There are 4 ways to turn a row about zero (a turn may also mirror it). The second row of each pair is the first, turned, with some noise. The first 36 pairs use one turn. New pairs use 2 turns, one after the other, and a turn may come again.
Known pairs, each followed by its turns in order:
[ -8  -1   2  -8 -27  -7  -6   2]
[-19  17  -2 -10   2  14   2   2]  Z_980

[30  8  0 -4  6  7 -1 -9]
[ 10 -11  17  12 -20   5 -11   6]  Z_980

[ 16   0 -10  -4   2  -6  -6   5]
[  7  -5  -7   0 -12  10 -10   3]  Z_980

[ -9   3  17   0  -6 -13  11  -4]
[-5 18 13  3  0  3 11  6]  Z_993

[  1   9  -3 -13   6   8 -30  15]
[ -5 -25  -1  -7 -23  -4  -5   9]  Z_265

[  5   1   4  -2 -10  30 -14  -5]
[ 14   3 -16   4 -17  -5 -14  17]  Z_265

[ -2   4   3  -5  -2 -12   3   4]
[-4  4  8  5 -4  2  0  7]  Z_993

[ -2  11 -11  15 -12  27  14   6]
[ -7   8   9  18  17 -11 -14  23]  Z_980

[ 5  1  0  3 -3  4 20 -9]
[ -5   3  10   3  -6 -19  -6   2]  Z_980

[ 22  15  -3   3 -12 -26   7   6]
[ -9  -8  -2  15   5  28   4 -21]  Z_265

[  6  30   7  -4 -23  27 -14  -2]
[ 21  17   8 -21 -26  19   1 -18]  Z_386

[  7  -1  -3   3  -1   0  -2 -24]
[ 11  13  11   2 -15  -4   1  -3]  Z_980

[ 2 16 -7 -4  4 14 12 -9]
[  1  19   2  -7   5  -1  11 -16]  Z_386

[ -1  -3  -3   9 -12  15  12   0]
[  1   8 -11  -8   3  17   1 -11]  Z_993

[-16  16  18  -1   1 -13   0   6]
[ 4 -5 -1 -8 -3  5 28 -5]  Z_265

[  0 -13 -13   1   3   1  10   4]
[  6   0  -6  -8   2 -11 -11   2]  Z_980

[ -1   5 -16  -9   3   0 -30  -1]
[ -8 -18   6 -11 -14   9 -10  18]  Z_265

[-4 -5  1 20 -2  9 -3 -4]
[  2   1 -11  -6  17   4   5  -5]  Z_993

[  4  -6 -11   9   0 -12   9   6]
[-8 -1 11 11 12  3 -3 -7]  Z_265

[10  0 -2  5  8 20  2 -2]
[ -4   7  19  -3   7   4  -3 -11]  Z_386

[17 -4 -1 -1  2  7  1  1]
[ -2   0  -6   5  -3  -1 -15  -8]  Z_265

[ -3  -5   2 -12  12   4  24 -24]
[ -4   9  -7   8  14 -26   3 -20]  Z_386

[  0   9  -1   5  -3 -12  30 -15]
[-13   6  -1   4 -18 -29   1   2]  Z_980

[  3  -6  23 -20   0   4   1   5]
[ -4  16  -7   2 -19 -13   3   8]  Z_993

[  9  19   3   3   2 -13   4   3]
[ 0 15  0 -5 -8 -6  7 15]  Z_386

[-4 -3 -1 14  0  3 -9 16]
[ -6  -6 -12   1  13   4  -1  11]  Z_993

[  1  -2   0  -3 -12   3 -10  -4]
[ -7   5  -1 -10   1  -4  -9  -2]  Z_993

[  0  30   2   4  15   8 -13   9]
[  7   8  20 -17 -11   4  22   6]  Z_386

[-16 -27  -8   4  -1  -8  -3   0]
[ -7 -26 -11   8  16   1  -6   2]  Z_386

[16  4 15  1  1 -8 -1  7]
[-8  5 -3 21  1 -7 -2  0]  Z_993

[-10   8  11  -1  21   2  -5  11]
[ 7 -8 18  1 -1 -9 20  6]  Z_386

[ -8  -1  16   6 -27  -4  30   7]
[-10  34   2   4   0  28   5   4]  Z_993

[ -1   2  18 -20   5  -7 -21   3]
[  0 -12   4 -11  -2  24  19  -9]  Z_980

[ 0  4 -4  3  0 14  0  3]
[ 1  6  6 -3  3 10  3 -6]  Z_386

[-15  11 -30  -5  16  -1   1  14]
[-34  -7  14   0  -6  -9   8  11]  Z_265

[-11  -7  -5 -11  20  17 -10  -3]
[ -4   1   3 -20 -10 -20  -7  10]  Z_265

New pairs, each followed by its turns in order:
[  6  -1  -1  -1  -2  -2 -11   2]
[ 0  3 -8 -4  2 -5 -7 -1]  Z_265 Z_993

[ 11   0   8  -7   8 -13 -18  -9]
[-15  14 -10 -14   4   8   4  -4]  Z_386 Z_980

[ 21  11  -1   0  -3  -9   1 -14]
[-19  -8  13 -10  -7   1   0   9]  Z_386 Z_993

[  4  -9  15  -2  -3  -1  -3 -18]
[-7 -3 19 10 -1 -3  5 -3]  Z_993 Z_993

[ 8  4  7 -4  1  3 18 -2]
[-9 -7 10 11  6 -2  6 -7]  Z_386 Z_993

[  7   3  -6   5 -17  -3   3 -11]
[ -4  -1   2  -7  -2 -17  10  -6]  Z_993 Z_993

[28  1  2  2  0 -5 25  2]
[  2 -25 -15 -10 -10   9 -17   8]  Z_980 Z_386

[  1  -1 -13 -17   0   2 -14  -1]
[  3   1  -7 -17  13  12  -1   1]  Z_265 Z_980

[ -7  30  -5  -6 -26  -9  10   3]
[-12   7  21  -6  27   0  22   3]  Z_993 Z_980

[ -7   4  -5 -13  -3   7  -9  -7]
[  7   9   7 -10  -3   3  -5 -12]  Z_386 Z_993

[ 4 -4  6 -1  9  1  1 -8]
[ 1 -8 -8 -4 -3 -9 -2  7]  Z_386 Z_386

[10  1 -3  0 -4 16  5 26]
[  5 -12 -20  -6   9 -13   0  19]  Z_980 Z_993

[16  7 -1 30 -2 -6  0  1]
[ -6  -9   2  -4  32   0   1 -12]  Z_980 Z_993

[ 22 -12  27  19  11  -4   0  -7]
[ -1  -8  -4 -23  -2 -20 -28  -9]  Z_980 Z_386

[  7  -5 -10  -2  -1  16  10  -1]
[  3  -2   0 -10  -2  -3 -12 -16]  Z_993 Z_993

[  1 -26  11   4  -4  17   8   2]
[  6  -4  -6  13 -17   3  -4  25]  Z_993 Z_980

[  8 -11  10  -1  17  30  15 -12]
[-19  19 -10   9  11  25 -17   1]  Z_993 Z_265

[-2  1 30 15  7  9  7 -6]
[ -3 -12   2   3 -19  17   1 -23]  Z_386 Z_980

[  7  17 -11 -14  -2   8  -4 -12]
[  6 -11 -12  21  -2  -7   7  -7]  Z_980 Z_265

[ -4 -17   6  -8 -14   2  -6  -4]
[  9  -1   9   0   4   5 -17  13]  Z_386 Z_265

[ 1 30  4 20 -3  1  4  1]
[  7   8  10  -3  17 -28  10  -5]  Z_993 Z_980

[  2 -18   0   1  18  -3  18   0]
[ -2   6  -4  18  -8  10 -14 -14]  Z_993 Z_265

[ -6  -6   8 -29  24  15   5 -11]
[-25  10  -2  -7 -27   2 -17   2]  Z_993 Z_980

[ 15   7 -10  -1 -11  -5   7 -30]
[-28  10   2  13  -6  14   1   0]  Z_980 Z_980

[ 18   1 -19   5  -4 -11  -9   9]
[  9 -21  12  -7   6   5 -12  -7]  Z_265 Z_386

[ 9  2  4 30 -5  5 13 12]
[  3 -11  -4  -3 -31  -5  -2 -16]  Z_386 Z_265

[  3   0 -18  -4   4 -12  -4  -5]
[  9  -3   0 -10  -7 -16   6   6]  Z_265 Z_265

[  9   2   6 -11 -29  14   0 -30]
[ -2   4 -17 -28  -5  27  14  14]  Z_993 Z_265

[ 10  14  -2   1  -2   6 -24  -9]
[  5  -1   2   6 -11  26 -11 -11]  Z_265 Z_386

[  2   0  -1 -21   0  -3  -3 -17]
[-11  18  -1   1 -17   6  -4  -1]  Z_980 Z_993

[16 10 -6  0  3  6 -2 -1]
[ -2   3   1   6  10  11 -13  -7]  Z_980 Z_980

[  5  -2   1   5 -17  11   5  -5]
[11  2 11  7 -5 12  4  6]  Z_386 Z_980

[17 23 -1 12 17  3 11 -7]
[22 -4 17 23 14  8 -2 -8]  Z_980 Z_265

[ -3  -1  -8 -22   0  -7  -4   6]
[ -3  -6   6  -9  11 -16  -2   6]  Z_265 Z_265

[ -2  29 -17   0  -3  -1 -30  12]
[  2  -5  -3  17  25 -10 -28  21]  Z_980 Z_980

[ 10  -3   5 -12  -6   8  -6  -2]
[-8 -2 14 -8  4 -4 -9  2]  Z_993 Z_993

[ 3 22 16 12  5 -7 11 -1]
[ 7 14  8 -3 25 11 10  4]  Z_980 Z_993

[12  5 30 -3 30 -6  7 -1]
[  3  19  11 -19  -7 -14 -12 -28]  Z_980 Z_980

[ 10 -30   6  -3   1  -5  -1   0]
[ -2   3   6 -12  -9 -26  -9 -10]  Z_980 Z_993

[ -3  12  -3   1  -2   5 -12  -2]
[ 8  2 -2  6 -1 13 -5  0]  Z_265 Z_386

[ 14  13 -21  11  -4  18   5  -3]
[ -6  -5 -13  21  11  21  -8  -9]  Z_980 Z_980

